All groups share one centre, and each spreads out both ways along 9 directions, with some noise.
In the rows, 128 means zero.
Some rows, each with its group after it:
[107  63 100 141 112 172 111 125 153  71 134 144  70]
Nuko
[102  73 106 137 145 152 118 143 163  59 155 158 115]
baziv
[146  86 106 140 120 175  99 125  84  65  78 160 109]
Ruta
[133 124 117 136 112 128 118 137 179  92 136 147 127]
Nuko
[120  98 148 115 123 116 113 116 181 154 179 145 153]
Ruta
[102 106 128 114 158 158 108 143 130  91 157 137 126]
baziv
[151 111 135 112  82 117 105  97 147 109 131 145 166]
baziv
[115 132 144  86 130 154  89 154 130  70 179 167 176]
baziv
[162 112 147 121  61 161 124  80  99 141  92 130 125]
Vaga
[118  79 138 113 126 163  92 116 151  97 158 146 115]
Nuko
[112  80  93 145 123 144 159 118  80 137  71 120 135]
nufa
[104 140 120  88  52 158 143 123 125 103 133  95 146]
Nuko
[105 122  96 169 141 123  71 110 118 165 164 161 148]
Nuko
[ 90 108  76 159  71 174  76 120 131 149 116 145 148]
nufa
[134  85 105 135 118 167 120 162 122  41 138 205  97]
nufa
[147 186 113 165 110 122  90 123 146 154 119 128 119]
Vaga
[114 112 145 112 174 111 155 146 116 119 151 148 182]
nufa
[149 195  76 174  72  97  96 141 133 102 151 180 113]
nufa
[111 164 102 145 145 106 130 142  98 113 166 137 114]
nufa
[155 139  98 144  90 135 150 167 142  65  78 164 120]
baziv
[163 121 136 129  82 115 121 140 192 151 103 162 150]
Ruta
[128 162 147  97 110 135 114 136 126 116 144 119 160]
nufa
[133 116 121 132  97  98 125  70 104 172 118 104 149]
nufa
[134 123  99 141 118 128 162 144  91  80 102 144 101]
nufa
[121 106 124 134 120  87 120  84 170 134 163 111 135]
Vaga
[140 154 145  98 125 158 128 141 122  85  88  97 134]
Ruta
[186 124 179 105 153 142  96 128 132 119  73 138 143]
Nuko
[174 193 167 108  93 120  92 104 102 159 125 126 162]
Vaga
[144 156 135 113  95  99 121 136 158 106 172 165 172]
Ruta
[131 132  99 151 133 111 144 122 114  73 127 125 100]
Ruta
[133 130 126 142 133 113 122 117 136 152 113 125 166]
Nuko
[160 128 143 143 149 126  77 116 174 125 110 127 108]
Nuko
[ 99  61  99 136 144 141 120 133 157  45 171 169 119]
baziv
[106 113 103 134 107  93 161 100 136  99 174 118 126]
Ruta
[150 148 181  76 141 197  98 133  55 129  91 118 135]
Vaga
[167 128 131 126 119 130 127 149 117 114  76 166 167]
nufa
[ 89 134 116 136 136 118 123 113 170 141 164  85 124]
Ruta
[ 80  85 134 118 170 163  37  96 160 128 164  98 141]
baziv
[117  87 111 139 117 148 155 135 183 105  75 107 137]
Nuko
[128 142 115 123  90 121  94 104  75 152 142 147 165]
Vaga
[131  74 110 118 129 160  95 180 131  52 124 220 157]
Vaga
[ 89 143  77 133  99 160 177 189  85  68 120 160 149]
Nuko
[131 129  75 147 102  91 120 137 119 111  99 145 151]
Vaga
[ 92 158  81 161 112  87 139 133 100 170 191 150 126]
Ruta
[156 135 131 121 106 112 154 121  75 118 125 151 123]
baziv
[ 71 114  77 128  90 106 141  85 102 108 173  91 143]
baziv
[110  96 138 115 165 136 139 121 119 113 137 112 124]
nufa
[175 132 131 164 149  87  81 104 113 167 109 173 157]
Nuko
[127 155 133 121 111 171 139 131 106 121  97  93 106]
Vaga
[122 129 152 105 155  75 142  85 104 122 209 109 124]
nufa
[142 104 145 103 114 107 109  68 143  48 174 128 160]
Ruta
[ 94  45 101 144 109 139 150 120 152  89 190 185 119]
baziv
[120 136 135 150 153 152 113 170 128 142 187 209 120]
baziv
[137 143 122 114  75 118 122  92  85 144 119 112 155]
baziv
[128 127  89 142  91 148 127 151 137  43 134 156  64]
Nuko
[126 151  78 160  95 134 122 115 105  70  99 115 118]
Ruta
[193 139 142 132  90 114  75  79 159 109  73 119 150]
Ruta
[151 143 114 111 158  79 112 155  84  97 103 140 151]
Vaga
[144  84 144 105 165 121 128 132 119  83 114 132 117]
Vaga
[137 125 137 148 100 118  98  72 173 156 159 123 125]
Vaga

New rows. What belongs after each?
[123 166 126 125 135 109 107 105  91 122 163 116 138]
Ruta
[140 116 111 130 122 106 136 156 148  61 143 181 141]
Vaga
[ 89  98 110 121 116 126 146  88  76 149 149 101 137]
nufa
[ 99 141 114 130 132 104 117  82  97 153 154  76 126]
baziv
[147 184 142  99  95 108 150 158 123 127 129 137 160]
Ruta
[111  97 130 112 110 175 100 123  87 168 121 143 140]
Ruta
[141  94 141 134 105 134 121  65 107 141 154 138 109]
Vaga
[100 104 138 119 140 111 117  89 117 168 187 116 130]
Ruta
[153 178 186  82 140 134 115 132 109 117 161 129 151]
Vaga
[123 150  94 111  82 115 100 133  77 146  79 113 188]
Vaga
[174  69 136 121 102 135 120 137  90 108 120 230 132]
Ruta
[153 161 153 113 151  63 173 152 129 125 173 153 120]
Ruta
[138 171 156 110 154 126  99 120 163 103 123  79 136]
Ruta
[143 158  94 164 137 125  39 139 152 102 109 152 137]
baziv
[137 102 119 121 110 185 114 167  74  98  97 191 129]
Ruta
[149 105  84 166  58 132 106 103  93 128 109 188 131]
Vaga
[119  90 114 117 151 131 154 158 127  49 140 156 114]
Vaga
[185 130 151 123 112 128  89 130 128 139  93 169 141]
Ruta
[165  98 129 141 102 130  72  81 134 124 103 149 137]
Ruta
[168 112 147 139 118 112  93 129 200 153 111 158 135]
Ruta
[160  85 134 137  93 112 160  80 107 146 106 136 107]
baziv
[ 95 144 118 128 174 141 104 129  77  83 179 126 115]
Ruta
[169  82 154 115 108 141  85  91 127 146  96 152 139]
Ruta
[128 101 125 114 164 117 106 150 161  90 109 127 139]
Vaga
[123 112 144 109 155 114 163 135 127 108 132 125 156]
nufa
[115  96 124 121  93 123 110  67 152 116 156 102 153]
Ruta
[150 191 111 115 151  79  94 151  54 140  81 111 158]
Vaga
[ 66 123  98 152 142 147 166 153 151 128 182 124 101]
baziv
[177 134 111 147 115 104 118 114  84  49 118 178 120]
Ruta
[190 142 170  97 101 113  81 103 118 108 128 171 176]
Ruta
[ 92  74 106 139 124 177  89 133 116 135 149 174 130]
Ruta
[134 169  81 150 106  77 120 133 138 135  80  93 141]
Vaga
[154 111 141 104  98 128  81 117  98 123 136 181 180]
Vaga
[141 141 158  66 136 104 146 132  91  98 121 101 161]
Vaga
[117 177 112 128 122 118 159 137  41 177 108  95 107]
Ruta
[145 155 120 118 156  88 127 186 147  57 152 172 151]
Vaga
[128 121 134  88 111 122 177 141 112  68 130 122 142]
Vaga
[129  99 137 126 145 138 134  98 101 137 109 102  96]
baziv
[141 175 160 109 140 110 107 149 158 164 144 126 150]
Ruta
[ 84 109 102 123  61 162 120 138 163 126 182 169 182]
baziv
[152  73 133 123  96 145 124 102 108 142  78 137 116]
Ruta
[161 122 143 124 116 107 117 107  97 149 113 165 188]
Nuko
[115 155  77 151  85  98 203 140  71 155 101 111  93]
Ruta
[ 97 134 102 152 142 152 161 142 144  91 137 101  75]
Vaga
[137 105 149 118 117 163 102 140 181  85 161 178 145]
Vaga
[140 111 113 117  65 155 122 137  80 122 109 183 158]
Ruta
[121  79  97 133 112 190 127 129  95  39  76 139 104]
Ruta
[157 105 149 121 147 107 125  88  85 164  89 115 151]
nufa
[144  73 139 100 106 104 109 121 147  79 180 204 184]
Vaga
[122 109 120 161 132 132 114 102 127 178 135 131 101]
baziv
[146 125 152 110 136 108  89  82 118  80 178 139 152]
Ruta
[110 138  73 157  72 133 141 116  71 128 120 140 120]
Vaga
[ 94 127 124 129 154 142  87 133 169 113 167 121 136]
baziv
[152 155 163  95 133 160 145 171 132  60 134 157 126]
Vaga
[ 97 118 108 146 105 141 126 134 169  92 214 182 137]
Vaga
[128 161 163 106 123 164 126 146 141 165 117 109 143]
baziv
[130  94 133 106 131 140 130 106  66  68 154 153 125]
Ruta
[124 150 104 169 108 173 132 148 129  97 138 167  86]
Vaga
[142 104 131 130  76 145 171 120 169  62 157 168 112]
Vaga
[136  53 111 143 116 161 125 151 124 102 116 210 111]
Ruta
[121 174 113 134 111 125 108 167 112 139 155 172 153]
Ruta
[130 108 146 103 135 164 112 171 112 114 147 187 145]
Ruta
[ 93  88 100 141 163 155 101 152 146  61 168 163 115]
baziv
[123 172 116 152 171  75 132 120 125 109 175 109  99]
Ruta
[132  50 147 132  82 161 160  75 149  84 189 176  96]
Vaga
[151 108  84 181 119  85  75 103 108 142 118 182 125]
Vaga
[144  53 137 119 117 148  92  83 138  59 147 167 140]
Ruta
[126 109 111 136 114 141  37 112 103 117 164 192 167]
baziv
[134 151 112 133 105  95 102  99  83 130 157 142 147]
baziv
[133 141 150 120  81 174  99  98 116 149 153 142 140]
Vaga
[128 195 109 117  76 146 147 161  85 105 109 129 149]
Vaga
[147 187 107 129  90 108 100 131  90 151  85 118 161]
Vaga
[144  94 113 151 115 127 113 112 192  84 100 130 114]
Ruta
[168 169 153 112 119 106  92  98 127 122 117 106 150]
Ruta
[ 64  84  45 177 114 123 107 139 151 103 182 175 138]
Vaga
[101  99 107 127 107 160 144 136 125 121 112 119 120]
Ruta
[147 107 133 117  91 148  93 107 154  90 123 128  87]
Nuko
[139 160 138 110 111 105 136 123 106 149 141 122 144]
Ruta
[ 99 125 140  97 150 177 127 140  84 132 114  92 119]
Ruta
